The rows come from 4 hidden closed curves, with some noise, and rows from the same curve form a group. Each curve winds through 8 dimensions. The rows are also pushed far along 5 directions, which tell nothing about the answers.
In the rows, 128 means zero.
Some rows, each with its group after it:
[145  99 133 136 155 137  95 168 128 117 111 154 118 131 119 117 119  90
 176  89 109 100 169 117 134]
zeveg
[106 135 116 124 107 116 135  76 128 121 113 152 109 149  87 112 111 159
 133 118 202 149 117 115 136]
misu
[112  99  68 186 123  93 122 132 133 126 126  55 107  93 187 118 101 133
  98 144 123 102  71 155 109]
misu
[144 170 155 110 144  96 121 100 155 120 158  52 119  67 166 102 101 147
  95 165 123 115  87 164  98]
tevev
[128  91  75 112 165 130 149 185 123 124  91 147  99 173  80 105 134 142
 163 101 144 116 170  92 143]
tevev
[139 115 132 192 110 112 160 152 113 120 153 140 163 155 185 148 158 107
 118 108 107 154 126 165 157]
vaso
[137 123 110 152 120 123 124 141 133 152 113 124 122  86 150 170 129 113
 138 105 108 121 145 128 129]
vaso
[141 131 100  82 163 101 115 122 116 158  99 126  74 147  77  96 133 145
 155 125 148  95 154 108 128]
zeveg
[107 120 147  87  98 138 175  74 131 110 131 141 123 115 105  93 110 158
  80 116 175 157 128 118 123]
zeveg
[126  71  81 147 164 104 172 181 122 149 167  91 134 145 189  73 131 119
  82 133  73  96 110 151 118]
misu
[138 182 151  66 133 129  78 121 142 141 105  91 116  41  72 143 109 138
 174 126 123  94 140 144  91]
vaso
[115 139 137 138 113 109 115  73 137 141 135  91 123 119 123 109 107 163
 138 129 156 125  80 161 124]
tevev
[ 91 128 114 151  81 157 172 124 121  86 113 147 161 132 100 155 137 146
 101 118 174 172 137 104 148]
zeveg
[111 141 125 147 113 159 149 150 143  89 127 172 157 131  83 144 109 134
 145  92 170 157 158 109 156]
misu
[ 99 112 109 177  93 134 176 107 110 107 130 207 155 202 112 149 145 134
 108 110 195 191 140  92 168]
misu
[165 108 148 102 170  69  97  65  98 183 171 147 129 201 125 131 153 151
 104 174 134 143 133 125 108]
vaso
[178 143 205 121 174 111  92 153 124 109 146 134 141 121 152 139 157  84
 162 147  69 120 154 152 109]
zeveg
[ 94 147 122 132  89 170 150 137 159  78 128 128 133  70 114 115  87 129
 111 124 140 129  92 129 115]
misu
[114 135 113 122  99 139 174 112 142 114 150 131 128  99 159 105  99 131
  67 136 136 139  82 129 109]
tevev
[134 116  97 102 162 108  85 158 101 155 116 103  86 152  93 107 148 123
 161 160  94  75 127 140 116]
vaso
[128 124 174  98 130 140 131 114  96 152 125 219 143 186  78 176 184 110
 154 120 126 158 199  99 147]
zeveg
[109 122  90  80 139 147 131 166 148 124  52  89 110  65 110  96  94 130
 162  61 164  94 174  88 122]
tevev
[111 121  66 157 114 144 143 149 171 122 107 107  80  56 115 114  68 142
 146  90 135  97  96 141 124]
vaso
[112 126 129 175 123 169 138 191 151  90 126 152 168  76 115 177 116  97
 149  94  99 136 160 122 130]
misu
[169 121 134  60 175  74 125 105 105 156 150 122 106 218 116  68 141 165
 116 141 163 130 153 134 142]
misu
[128 179 164 138 105 149 144 109 148  79 113 172 153 125 108 153 123 132
 142 123 185 181 129 100 141]
tevev
[152 150 181  65 158 104 109  92 111 149 153 142 143 150 108 127 154 134
 123 167 120 136 140 128  95]
vaso
[130 138 142  94 152  99 158  98 144 140 136 102 107 120 122 114 123 170
 110 152 143 141 114 140 108]
zeveg
[ 94  71  59 126 118 160 168 158 135 130 103  87  86 123 130  65 104 152
 110 112 114  91  93 125 128]
tevev
[132 160 133  37 134 139  95 158 111 120  66 113 104 107  89 116 139 115
 163 117 148 103 184  99 122]
misu
[124  62  68  85 162  99 124 143  93 164 129 121  74 186  68 106 145 160
 112 163 113 100 153 121 116]
misu
[130  74  65  90 165 130 131 205 121 130 102 114 112 126 102 109 122 125
 117 100 126  99 202  89 130]
tevev
[158 126 132  61 184 113  79 157 112 171 146 119  81 154  97  84 141 113
 162 168  59  59 130 152 106]
vaso
[135  88  90  85 146 146 191 173 120 146 125 190 109 178  87 114 140 139
 111  96 129 140 194  91 156]
vaso
[111 125 132 176  89 135 188  98 120 125 157 187 166 179 177 134 146 122
  88 128 147 184  87 127 145]
tevev
[ 92 121 127 225  97 172 127 173 152  88  96 129 164  68 156 185 124  88
 175  88 103 133 118 133 135]
tevev
[123 117 114 154 139 101 148 134 126 138 154  87 116 114 127 115 136 147
 130 145  90 107  96 180 115]
zeveg
[109 124 148 214 101 147 139 133 131  99 170 164 192 127 169 156 125  92
 112 122 113 155 101 142 136]
misu
[ 96 136 122 139 110 132 183  71 155 108 127 114 121  92 153  68  86 151
  86 110 179 138  75 116 115]
misu
[118 150 147 154 123 119 109 114 123 111 118  88 125  85 179 129 140  98
 118 168 102 110  80 133  95]
misu
[142 189 169  76 131 101 103  77 154 112 124  89  77  90 132  73  94 146
 147 157 151 110  63 164 101]
misu
[144 125 159 173 125 117 128 134 110 135 175 150 172 145 151 151 152 103
 136 123  82 132 126 170 137]
zeveg
[144 206 215 121 118 139 102  94 149 107 121 142 160  96 145 152 131 108
 172 124 138 151 115 136 122]
tevev
[150 172 192  63 118 152 123 108 124 116 141 190 164 139  75 150 138 130
 135 119 152 165 180 110 136]
tevev
[113 155 115 148  95 147 103 145 118 102  99 114 151  81 121 148 123 104
 143 116 138 116 128 119 124]
zeveg
[140 146 125 187 113 162 128 205 134 102 141 130 140 107 179 145 136  70
 142 123  57 107 115 153 154]
vaso
[125 159 119  68 121  90 111  65 129 135 110  91  65 111  82 110 109 182
 124 165 184 123 101 141 108]
misu
[115 144 175  68 127 135 105  87 126 131 133 101 113 116  92  97 127 150
 132 151 129 107 120 145 118]
zeveg
[ 96 141  86 130  96 161 112 153 137  77  84 123 142  89  88 125  88 128
 136  92 193 127 139  91 131]
tevev
[169 117 112  99 170  99  76 138 106 190 165  91 105 156 150 102 139 119
 116 165  70  72 127 148 121]
vaso
[118 145 167 146 113  96 122  68 118 118 145 112 131 124 171 138 144 126
  96 184 133 150  74 145 100]
zeveg
[112 118 133 147 124 117 166 116 151 107 149  84 117  70 177  93 102 131
  91 136 108 121  76 164 100]
zeveg
[141 134 143  50 143 135 132 159  99 127  94 162 102 163  54 119 166 128
 171 116 131 121 200 110 144]
vaso
[143 176 185 111 103 171  85 125 147  93 102 174 108  97 113 140 116  88
 180 113 127 124 137 121 137]
vaso
[116 146 154 126  94 163 160 129 124  87 151 197 164 167 108 137 136 117
 106 131 156 176 135 110 148]
misu
[ 78  72  47 134 120 153 216 150 129 147 123 131 106 152 114  69 113 154
  84  89 143 112 130 104 158]
zeveg
[151 162 206  97 107 125  84  85 106 135 146 190 164 133 115 192 155  99
 128 144 131 165 167 121 121]
tevev
[136 118 141 159 141 117 139 153 107 130 154 141 146 149 114 155 169 119
 149 138  82 130 141 158 137]
zeveg
[127 110  97 131 130  99 172 131 100 135 157 132 159 186 110 119 151 160
  94 134 152 154 133 137 142]
vaso
[113 160 136 183 110 150 110 155 156  86 137 111 136  57 134 155 105 108
 153 147  94 114  69 163 103]
tevev
[101 163 148  94  75 179 116  95 141 101 100 104 115  69 100 112 104 140
 125 131 143 116  93 125 117]
tevev
[148 148 166  85 126 108  82  98  77 147 157 154 146 200  91 122 167 128
 143 155 130 129 138 152 136]
vaso
[154 179 191 116 117  96  94  49 108 127 152 162 164 169 170 141 146 111
  98 163 173 175 115 113 122]
zeveg
[135  96  89 141 142 161 150 211 105 113 101 168 145 164 114 167 167  96
 126 113 108 139 202  66 154]
vaso

New rows. What belongs after each?
[125 120 109  75 134 114 165 107 136 150 157 114 119 128 106  81 102 171
  91 120 146 124 119 147 119]
tevev
[114 167 116  44  97 127  89  64 118 141  96  76 119  71  69 107  95 171
 112 130 195 109 129 111  99]
vaso
[131 100 151  91 124 124 172 103 100 123 148 183 145 186 111 111 151 139
  84 122 156 171 172 107 140]
zeveg
[142 167 154  50 157 118  65 124 146 125 102  48 110  68 116 101 101 144
 153 150 135  88 122 138  89]
zeveg
[110  69  73 126 147 130 158 197  89 117  82 127 123 167 125 120 172 107
 127 119 119 118 173  90 129]
vaso
[142 175 187 148 142  98 106 109 117 134 119 135 142 117 164 168 178  87
 165 149 109 137 131 136 118]
misu
[134 159 124 117 136 104 124  92 122 136 118 123 102 133 123 111 131 134
 124 146 157 124 114 116 123]
zeveg
[137 162 160  88 111 102  98  56 142 116 131 104 126  87  92 126  89 180
 131 130 192 148 109 150 101]
zeveg
[139 125 108 142 142 120  67 162 114 123 113  77 129 110 142 122 124 104
 153 136  99  82 119 138 114]
vaso
[140 147 167 165 114 133 133 121 144 118 148 163 120 113 169 144 131  92
 141 128  88 134  96 156 130]
vaso
[126 167 133  81 137 124 115  87 154 127 142 103  87  92  93  74  84 161
 126 158 143 102  68 145  93]
vaso
[132  77  76 105 133 102 175 143 117 159 129 124 119 152 118  98 118 165
 109  76 151 127 163 139 144]
vaso
[ 98 150 135 163  59 161 162  80 140  90 124 157 120  89 148 160 117 125
  80 156 144 169  72 112 117]
tevev
[168 170 203  94 148 128  72 146 111 102 129 122 142 136 133 122 158  88
 172 152  93 111 140 148 123]
vaso
[122 121 126 111 143 131 119 168 115 107  67 118 121 101 116 152 158 104
 159 127 115 117 167  95 105]
vaso
[126 120 114 153 127 102 138 108 144 131 129  83 101  81 208 118 108 116
  83 150 115 116  78 137 102]
tevev
[144 177 175 139 102 110 145  76 154 122 156 113 158  67 161 147 105 147
 110 118 147 161  96 168 116]
vaso
[121  85  69  94 149 141 109 166 115 140  93 107  70 137 125  77 124 111
 123 131 108  70 138  93 121]
vaso
[157 142 149  87 135 132 109 128 114 141 129 207 124 176  45 158 145 136
 173 111 146 145 193 112 152]
vaso
[ 99 133 144 114  90 144 132  90 117  97  92 155 132 115 111 151 135 125
 114 133 177 160 139  87 119]
zeveg
[ 91 130  93 163  49 181 175 148 115  86  82 151 144 104 144 160 134 103
  94  88 166 157 147  85 168]
vaso
[132 108 111  81 148 164 104 197 106 141 107 177 112 152  83 129 148  83
 161 116  81  89 186  94 132]
vaso
[151  94  97 153 146  72 143 111 107 195 166 109 112 162 172 135 151 141
  94 147  94 122 120 162 133]
vaso
[146 149 185 101 156 137  91 133 112 134 112 170 120 146 137 134 165  71
 165 141  95 110 166  96 130]
zeveg
[ 73 129  87 111  58 160 154  99 125 109 102  98 139  75 134 112  95 138
  61 113 182 130 108 100 122]
tevev
[167 183 220 155 139 123  40 113 153  87 140 111 153  89 165 148 114  90
 181 144 107 123 100 161 112]
zeveg
[151 142 188 123 187 111  82 148 132 134 138 101 126 156 168 139 165 100
 159 185  71 112 124 139 116]
zeveg
[156 208 225  97  96 131 102  52 149 112 164 130 145  83 164 120 107 118
 111 153 132 145  84 160 117]
vaso
[125 119 134 145 110 128 192 108 106 123 139 205 128 201 128 152 174 131
  93 142 148 189 144  99 159]
vaso
[145 142 160 156 142 106 131 108 152 117 150 140 113 115 142 142 120 131
 143 147 117 144 100 155 114]
misu
[184 167 174 124 159 117  78 166 112 139 171 125 125 168 143 125 166  89
 166 168  49  92 128 178 150]
vaso
[140 164 154 148 113 135 119  94 165 130 170 149 141  82 143 143  87 125
 120 126 124 139  88 148 114]
vaso
[104  72 100 130 127  97 163  99  84 147 135 145 120 204 142 119 166 142
  72 160 145 154 123 111 126]
zeveg
[171 134 134  94 181  85  35 160  97 151 122  83 119 140 100 129 149 118
 191 150  91  76 154 153 107]
zeveg
[153 135 130  58 183 112  79 122 130 143 126 120  77 143  59  86 114 152
 164 158 126  89 130 126  98]
vaso
[167 121 147 152 162  62  86 118  99 145 159 106 124 188 178 136 163 118
 128 177 106 131 114 158 126]
misu
[125 198 168  80  98 130 110  54 149 134 165 106 106  77 126  90  92 145
 102 172 131 110  51 164  96]
vaso
[144  79  76 129 156  50 159  88  92 198 164 103 106 202 135 109 152 182
  83 154 140 137 120 153 129]
vaso
[120  83  65 146 124 107 165 134 112 157 112 130 119 139 125 148 134 149
 107 103 150 139 155 110 137]
vaso
[145 116 105 131 166 110 118 174 133 158 139 116 103 116 109 133 131 126
 171 126  73  90 131 165 117]
vaso
[127 121 118 167 152 115 132 153 129 118 139 150 130 176 117 125 138 125
 156 129 134 134 131 134 148]
misu
[115 106  91 153 133 100 174  88 128 139 173 126 115 168 149  88 114 165
  68 172 142 141  57 139 110]
vaso
[146 138 177  93 142 105 144  62 109 150 154 188 119 197 138 106 158 125
  95 153 151 159 143 103 136]
zeveg
[110 130 131 113  84 170 155 145 115  83 105 166 157 137 121 118 131 111
 110  95 167 156 156  92 149]
vaso
[111 112 129 148 107 169 116 161 112  89 106 153 160 135 148 125 134  76
 123 107 131 128 152  88 142]
zeveg
[ 99 127  94 109  80 135 159 109 131 122  92  78 122  56 161 103 101 138
  81  96 158 119 116 118 118]
vaso
[140 114 140 154 146 110 140 143 137 149 139 140 108 108 173 145 144 100
 145 130  66 117 116 155 112]
vaso
[134 124 115 118 145 122 138 129 121 151 117 171 111 154  82 137 141 132
 162 102 141 129 167 111 142]
zeveg
[144  99 122 171 170 111 150 189 128 113 133 105 119 122 196 135 160  87
 116 159  52 114 119 133 109]
misu
[149 183 150  57 116 161  93 131 127 107 110 133 106 122  61 107 117 131
 153 126 153 112 159 114 147]
vaso
[142 156 160 126 137 131 118 129 126 128 168 151 132 145 133 123 142 106
 127 171  83 119  95 149 116]
vaso
[100 125 116 164 126 152 122 171 156  99 103  64 126   7 185 121 100  83
 127 126  66  76  87 136  78]
misu
[113 156 145 148  78 134 117  70 129 135 137 128 126  89 178 144 120 108
  91 152 124 132  73 135 113]
vaso
[143 124 127  93 158 107 115 129 111 169 172 127 100 173 129  87 144 122
 115 177  75  90 100 156 114]
vaso
[122  53  75 118 151 116 188 164 115 131 130 133 114 152 140  84 129 133
  88 100 122 122 158 114 128]
zeveg
[ 91  93  67 126 109 137 181 137 132 125 112 105 105  93  78 101 103 171
 117  93 149 114 129 136 128]
zeveg
[128 122 114 127 104 125 147 103 113 142 109 162 136 132 103 175 138 146
 114  99 172 165 174  97 143]
vaso
[123 137 136  74 136 122 118 122 119 125  71 114 103  88  95 138 140 134
 150 127 143 120 160  98  99]
vaso
[131 170 166  46 143 119 133  95 126 149 128 135 120 118  71 109 133 148
 143 128 149 123 153 131 117]
misu
[141 145 145  14 135 112 133 108  96 153 115 125  98 160  57  84 151 161
 137 128 153 114 171 136 132]
vaso
[114 107  89 159 127 159 138 173 130 133 106 173 126 109 122 182 138  93
 128 125  97 130 154  80 122]
vaso
[121  92  78  62 132 127  97 177  95 143  86 121 103 149  97 106 132 115
 140 111 136  91 176 109 128]
misu
[139 188 201 106 112 121  85  67 147  97 111 136 129  73 101 145 108 135
 174 128 168 148 108 143 100]
vaso
[135 165 132  83 123 107 166  74 139 163 165  90  91 101 141  93 115 165
  72 166 119 117  80 159 113]
vaso
[103 114  81 119 112 147 136 128 135 121 103  96  87  93 151  86 102 121
  89 141 129  93  90 103 109]
vaso
[131 135 121  50 171 113  85 147 117 164 108  56  99 116  74  80 132 151
 178 135 104  59 140 153 108]
tevev
[ 97 112  59 144 124 118 140 129 130 144 120  83  83 103 133 101 111 141
 105 154 116  89  73 133 104]
vaso
